The rows come from 4 hidden closed curves, with some noise, and rows from the same curve form a group. Each curve winds through 10 dimensions. The rows are also pushed far along 5 directions, which tell nothing about the answers.
In the rows, zero is written as 128.
Known rows, each followed by its group:
[159 147 109 150 115 147 113 157 202 150 140 209  98  95 127 114 138  86
 160 108 172  76 213 151 100] => (1)
[131 152 141 153 158 113 128 175 107 125  95 113  97 158 162 108 103 119
  74 123  71 138  66 110 127] => (2)
[101 118  95 132 121 149 112 135 143 107 117 171 111 114  91 124 142 126
 106 147 118  94 160 160 134] => (0)
[110 117 128 118 168 117 151  91  90 130 125 123 109  90  92  91 112  99
 209 145 127 131 105 125 152] => (1)
[144 175  41  88 196 149 190 174  93 145 166 137  74  83 137 200 138 166
 124  68 166  87 187 157 104] => (3)
[157 145 137 147 161 144 141 136 151 111 119 131 122 135 151 122 114 103
 134 128 128 129 116 101 129] => (0)
[214 207 124 133 145 154  97 215 180 125 131 160 103  79 149 147 120  68
 111 116 194  95 163  63 128] => (1)
[149 155  65 108 163 177 134 152 174 129 136 162  95  53 117 141 120 115
 167 130 209  74 189  95 150] => (0)
[ 93 105 108 135 110 143 135 118 116 138 124 128  88 168 156 156 135 191
  59 104  44 131 110 167 108] => (1)
[143 180 117  92 173 144 157 151  98 131 151 112 124 105 156 167 140 102
  86  96 119 166 104 117 116] => (0)
[119 107 106 122  88 162 132  96 168 138 150 120 152 128 154 151 150 160
 155 111 172 114 203 154 120] => (1)
[191 149 115 117 101 158 123 138 170 157 149 130 115 111 126 150 119 105
 150 113 174 122 177  84 143] => (2)
[147 185 150 125 154 133 105 167 138 115 115 142 154  63 117  78 116  43
 175 137 207 115 142  83 149] => (3)
[ 83 132 148 147  92  83  57 170 106  72  66 169 110 167 133  78 103  98
  81 195 101 120  99 143 121] => (2)
[ 92 107 138 106 116  90 122 108  69 119 122 125 115 175 135 146 136 160
  64 142  39 177  70 176 118] => (1)
[123 121 117 136 125 153 131  94 140 146 137 134 114 107 103 115 130 113
 163 106 110 104 142 135 133] => (1)
[ 75  73 140 129  81 101 143 103  87  99  93 120 156 156  88  95 123 136
 148 200 126 147 127 151 133] => (3)
[154 139 139 159  61 131  65 144 158 144 144 121 131 178 130 160 138 134
  61  76  80 104 144 132 116] => (0)
[134 115 164 127  98 119  80 100 112 102 115 117 121 129 116 109 109 117
 151 175 116 146 104 104 152] => (3)
[108 123 128 153 114 115 137 175 118 114 116 138 136 187 135 149 157 158
   9 127  55 141 102 177  84] => (1)
[140  98 105 158  82 151 162 120 161 142 141 124 130 166 123 157 149 154
 136  96 123 106 188 168  95] => (0)
[161 103 138 121  18 147 100  92 179 174 130 121 160 140 117 122 129 104
 174 102 154 163 163 107 133] => (0)
[105  82 127 118 142  85 143  69 101  93 120 155 126 159  79 123 114 139
 185 156 110 130 101 162 137] => (1)
[100 117 114 122 165 118 128 147 113 105 104 136 111  71 125  74 111 118
 219 169 201 101 163 132 163] => (1)
[136  92 168 159  35 151  92 106 169 142 117  99 173 165 110 101 142 115
 121  99  89 145 140 125 149] => (1)
[132  71 170 116  85 124 103  57 148 156 148  92 165 134 139 120 142 170
 159 116 117 174 109 130 134] => (3)
[162 178 177 127 159  92 105 189  98 123  89 122 112 112 142  73  90  39
 141 187 141 170  64  65 176] => (3)
[153 107  98 109 126 188 150 100 128 153 174  84 112  95 139 177 153 172
 164  48 123 122 191 149 137] => (0)
[147 139 152 135 114 140 131 114 144 195 169  75 146 187 216 178 148 170
  54  90  69 179 108 138 113] => (2)
[176 157 118 131 157 179 153 148 157 155 160 111 118 102 165 173 134 168
  90  46 130 119 135  96 103] => (3)
[ 76 114 116 143 107 117 121 153 113 107  89 162 111 162 118 106 131 131
  58 129  62 126 109 175  97] => (2)
[113  97 113 122 108 175 152  94 132 136 140 111 123 113 155 144 134 182
 126 119 129 147 154 135  95] => (2)
[117 110 126 120 104  89 126 107 107 121 116 119 142 154  91 112 122  98
 184 188 151 129 123 127 173] => (2)
[129  94 141 122 102 151 177  86 105 145 138  61 162 133 136 147 146 167
 133 122 113 187 102 125 109] => (0)
[127 168  91 106 203 161 147 154 112 142 147 123  86  88 180 163 129 160
  76 106 117 130 104 122 120] => (1)
[116 111 113  91 118 159 145  56  81 136 162  57 148 110 113 163 139 152
 177 108 129 148 141 129 160] => (2)
[120 137 163 152 112  70  98 166 101 113 104 167 140 167  97 107 128 123
  76 134  86 121  88 175  97] => (3)
[117 165  81 136 178 156 158 181 148 141 127 152  90 103 168 159 145 149
  82 125 136  92 128 154 122] => (2)
[201 150 142 124 105 154 123 122 145 169 172  79 122 151 164 169 143  90
 133 119 118 164 146  99 146] => (0)
[111  79 146 168  55 119  82 133 158 100  98 183 114 155  97  81 138 120
 154 137 107  89 199 200 121] => (0)
[191 158  93  84 148 185 182 104 114 135 165  76 108  81 136 178 118 101
 186 105 172 156 144  52 135] => (0)
[186 153 132 144 118 170 123 133 166 176 141  86 120 122 160 122 105 100
 172  90 156 130 150  59 163] => (2)
[151 144 136 164 121 116 111 145 169 152 149 156 143 161 140 152 146 157
  73  75 106 103 135 173  83] => (3)
[ 98  97 114 155  86 149 114 139 174  97  95 192 119 125 126  99 115 153
 129 150 156  86 198 162  88] => (2)
[102 105 103 137 145 147 187 130 134 112 115 163 113 166 142 151 141 163
  80 113  71 140 123 195  94] => (0)
[147 121 156 108 137 148 138  86 127 159 138  87 157 116 146 120 122 131
 142  93 111 181  86  97 165] => (2)
[140 135 146 137  51 112  63 136 146 142 129 132 149 173 115 139 134 119
  91 117 103 126 132 142 143] => (0)
[141 151 159 157  93 119  99 146 142 113 124 119 169 147 106 109 132  64
 155 150 154 107 152 122 147] => (0)
[124 135 141 142 136  90 132 163 101 107 112 162 124 180 109 141 128 140
  28 128  56 128  84 158 104] => (2)
[165 155 130 159 125 139  83 159 176 137 150 149 108 131 149 148 133 140
  97  86 122  76 162 135 111] => (3)
[150 127 129  96  98 119 114 111 124 142 151 119 151 105 100 148 136 122
 151  96 147 139 129 114 140] => (3)
[139 108 118 137  91 155 141 120 156 134 146 126 117 157 165 168 138 194
  83  92 108 139 153 143  53] => (0)
[ 88 117 109 112 143 135 136 126 116  86  99 177 122  91 115 102 116 141
 131 144 148 120 136 151 107] => (3)
[140 135 113 117  76 159  88 122 147 138 131 116 115 117 157 126 116 109
 153 121 159 125 174 101 142] => (2)
[107 101 129 121 113 136 152 114  98 156 128  78 114 145 157 139 142 165
 100 164  82 180  78 140 125] => (2)
[115 134 137 134 159 117 134 157 131 146 127 124 136 148 160 127 145 141
  56 100  75 155  90 150 119] => (1)
[107  83 173 117 106  75 103  86  96 127 132 108 164 152 113 114 143 154
 124 141  81 176  61 150 128] => (3)
[121  80 119 106  78 122 120  82 131 130 141 121 143 159 111 143 139 150
 158 117 119 148 162 163 146] => (1)
[123  97 119 107 135 133 147 106 115 150 137 117 126  93 109 104 142 119
 191 118 134 147 146 142 150] => (1)
[102  72 120 130 120 107 120 123 112  81 115 158 116 149  86 121 136 186
 111 128  85 117 143 192 116] => (1)
[106 112  96 123 132 157 154 119 153 153 137 151 127 117 142 124 138 150
 152  83 151 114 194 175 117] => (3)
[125 144 110 140 114 155 114 126 149 127 140 155 110 162 153 168 144 153
  41 110  76 120 137 162  83] => (3)
[ 80 108 119 153 106  99 131 137 129  72  76 185 137 186  91 116 109 146
  75 169  97 101 105 163 104] => (3)
[147 169 128 101 161 107 146 156  80 146 139  90 130 143 145 166 139 108
  93 132 102 169  72 122 155] => (0)
[150  85 147 164  46 154 114  85 161 143 130  84 153 171 105 114 126 132
 160 112 110 128 153  98 137] => (2)
[ 57 117  60  82 193  87 189 113  44  90 112 136 103 140 103 162 123 158
 137 182 119 129  89 179 142] => (2)
[120 125 105 120 137 115 159 168 103 126 131 137 104 163 156 179 138 195
  49 102  96 130 134 171  94] => (3)
[142 136 117 102 150 176 126 110 126 162 151  79 116  79 165 142 128 147
 146 104 139 151 127  97 156] => (1)

New rows. What belongs after each?
[140 113  68 142 104 193 162 124 157 123 153 140  94 119 117 178 149 175
 129  66 122  75 217 172  92] => (0)
[129 126 110 113 124 128 152 152 122 137 140 142 126 146 144 183 145 197
  44  65  94 139 127 165  82] => (3)
[155 168 116  77 171 132 157 117  59 109 140  75 117  97 110 157 119  84
 157 151 133 170  83  77 168] => (0)
[125 149 106 166 125 165 132 138 186 160 143 158 115 164 153 154 144 147
  55  69  81  84 146 164  95] => (1)
[185 100 113 132  71 173 143  96 194 165 155 128 112 117 124 145 134 121
 217 114 183 114 208 109 130] => (1)
[103 162  74  98 180 126 157 151 112 120 150 143 113 121 150 192 154 153
  69 120 125 113 120 158 114] => (2)
[155 130 138 158  71 176 101 131 201 139 134 156 139 158 134 156 157 113
  86 104  96 105 184 170 146] => (0)
[114 138  81  98 161 152 153 100 102 109 141 125 104 108 122 160 123 140
 136 132 126 124 128 135 122] => (3)
[107 185  96 147 220  91 166 210  86  88 100 155  97 150 130 143 121 113
  32 138  83 104  61 136  84] => (0)
[133 144 122 112 146  91 118 147  95  80  97 157 100 122  90  95  99  59
 206 214 170 114 135 120 172] => (0)
[138 129  98 152 109 135 131 136 187 147 144 186 136 133 114 146 140 159
 129  71 156  74 182 179  86] => (3)
[118  76 138 129 102 119 162  97 117 145 133 100 149 177 129 137 151 167
 105 143  80 184 100 157 110] => (1)
[148  99 182 157  83 113  96 108 166 139 123 137 170 165  97 103 132 118
 114 110  94 132 125 128 143] => (2)
[159 134 107 184  76 156 109 174 204 119 112 181 110 148 117 132 129 127
 123  91 148  55 205 152 102] => (0)
[109  78 110 126  85 114 127  78  97 115 115 106 126 163  79 120 112 146
 164 124  88 135 108 126 133] => (0)
[140 137  78 114 181 146 178 140 123 135 158 138 109 114 116 167 129 158
 122  77 148  98 183 137 102] => (2)
[110  95 100  95 131 125 166 124  96 129 129 126  98 150 141 169 129 185
  73 110  71 165  98 144 115] => (3)
[121  87 134 115 137 114 170  84 111 138 126 103 147 140 116 119 127 137
 170 165 125 180  91 132 135] => (1)
[178 162 139 165 106 129  68 164 206 140 152 163 116 153 167 160 141 130
  85 113 136  84 168 133 102] => (3)
[135 172 100 135 174 148 114 161 153  62 115 182 104 100 125 133 105 105
 132 126 175  62 165 111 115] => (0)
[134 154 143 108 151 125 117 147  89  98 115 117 136  61 101  99 119  72
 193 185 194 133 124  98 169] => (0)
[160 157 115 137 139 189 166 111 140 168 175  79 122  93 143 163 146 116
 149  97 143 119 149  96 113] => (1)
[146 173 143 137 183  64 109 216  96  88 106 147 117 137 129 118 123  88
 103 145 132 111 108 128 141] => (1)
[110 111  77 102 129 173 144  98 155 152 140 129 121 105 133 145 130 158
 139 102 140 130 154 139 145] => (1)
[115 101 163 121 107  93 116  95 105  98  97 104 172 114 107  71  97  98
 233 191 196 157 111  98 155] => (0)
[132  92 141 122  86 117 123  86 106 157 152  61 148 184 135 155 142 161
 121  97  72 166 109 131 158] => (3)
[184 174 177 129 151 125  76 163 155 151 154 104 138  83 167 116 141  91
 126 105 153 143 117  76 141] => (3)
[170 128 192 139  57  98  64 124 150 152 146 108 160 168 131 137 153  92
  77 148  85 175  85 105 122] => (3)
[170 148 138 122 201 147 155 120 127 150 178  82 128  79 152 148 142 137
 170 101 159 130 130  98 128] => (1)
[ 89 129 102 105 160 133 151 133  89 121 122 116 115 106 125 119 133 124
 122 117 111 137 112 137 121] => (2)
[ 59 103 100 128 119 117 129 136  96  91  85 165 106 137  94  92 122 130
 114 152  94 117 119 169 111] => (2)
[177 104 160 147  61 148  85 107 189 170 138 112 132 140 149 114 129 121
 150 139 132 151 151  93 143] => (0)
[174 169 135 140 108 182  98 121 177 156 143 104 146  73 107 109 122  55
 193  91 178  96 168  61 176] => (1)
[147 117 148 135 132  85 119 111 143 111 131 157 139 154 103 117 122 106
 173 142 141 122 130 139 134] => (1)
[124  93 129 138  86 143 117 120 150 162 142 138 125 141 126 121 162 141
 109  94  83 142 167 182 108] => (1)
[105  57 135 118  65 104  96  63 144 131 140 134 159 137  87 114 143 154
 187 131 134 134 144 165 137] => (3)
[ 87  78 130 157  90 111 145 130 127  98  87 147 138 186 108 107 138 158
  91 131  73 130 114 178 109] => (1)
[107  97 159 153 103 104 107  99 130 122 103 169 123 133  84  59 115  90
 185 166 104 117 121 154 135] => (1)
[154  99 147 120  87 160 129  98 146 188 142  96 148 107 140 106 127 128
 195  82 152 157 176 121 158] => (3)
[112 160 112 144 190 103 137 178 137  67  81 204 100 130 122 100 115  79
 146 178 146  85 141 163 147] => (0)
[119  91 117 115 178 130 172  82 118 117 153 110 146 121 126 146 141 182
 159 105 131 136 131 155 111] => (1)
[147 123 177 134  74 101  82 118 167 132 123 145 181 136 115 114 129 117
 125 123 154 141 111 118 126] => (3)
[101 147 156 161 115  95 100 164  95 127 102 130 128 177 120 111 136 101
  70 144  53 124  77 166 143] => (2)
[175 171 150 142  79 151  69 164 172 164 145 139 123 116 143 124 142  67
 106 113 136 120 163 109 132] => (1)
[161 165 183 167 141 116  94 133 181 116 126 140 168 123 141  97 120  80
 148 142 175 105 123  88 132] => (1)
[140 118 162 160  80 162  98  90 156 164 146 108 140 141 119 116 141 112
 120  92  72 127 125 128 134] => (1)
[ 92  88 135 145  86 109 144 108 119 102 102 133 161 157  93  99 128 124
 172 171 145 125 144 167 127] => (0)
[123 161  79 147 191 135 158 166 132 120 123 139  96 125 136 136 109 136
 147 108 161  62 158 126 135] => (2)
[129 131 113 146 157 108 154 164  99  99 105 129 103 143 121 131 116 144
 126 121 111 112 104 142 117] => (0)
[114 196 101 121 214 120 134 184  86  81 118 166  86 115 142 155 116 113
  53 144 106 108  86 136 101] => (3)
[107 154 101 101 179  84 134 155  52 100 108 121 102 129 113 141 100 142
  88 124  97 134  45 112 128] => (0)
[130  77 136 141  53 169 113  46 141 180 167  68 122 150 144 141 140 165
 179 110  93 139 157 137 151] => (1)
[154  73 139 122  41 157 115  88 144 156 143  86 125 128 125 128 136 144
 189 110 125 153 176 124 161] => (1)
[139 109 125 145 117 110 138 153 145 108  99 165  98 135 120 104 113 114
 163 161 153 117 141 132 120] => (1)
[214 146 173 159  77 145  97 135 184 166 153 111 124 140 143 135 130  91
 143 121 134 133 147  79 130] => (1)
[156  90 145 115  86 169 147  82 124 169 164  63 142 115 131 137 164 127
 170 116 112 182 157 138 137] => (0)
[108 120 110 127 141 135 138 139 142 146 123 138 132 132 139 117 138 138
 106 105 112 135 133 157 128] => (1)
[102  99  98 127 113 165 147  99 124 128 131 112 127 126 106 138 141 155
 126  81  92 118 146 154 133] => (1)
[114 143 139 165 147 119 130 171 141  93  96 185 111 109 126  92 126 101
 126 151 145  87 141 145  84] => (1)
[108 102 102 112 127 148 128 118 153 136 112 143 122 101 137 105 118 139
 169 128 165 129 157 136 152] => (1)
[139 179 148 133 130 108 101 147 124 131 123 150 114 113 132 105 111  53
 157 187 168 113 120 104 138] => (1)
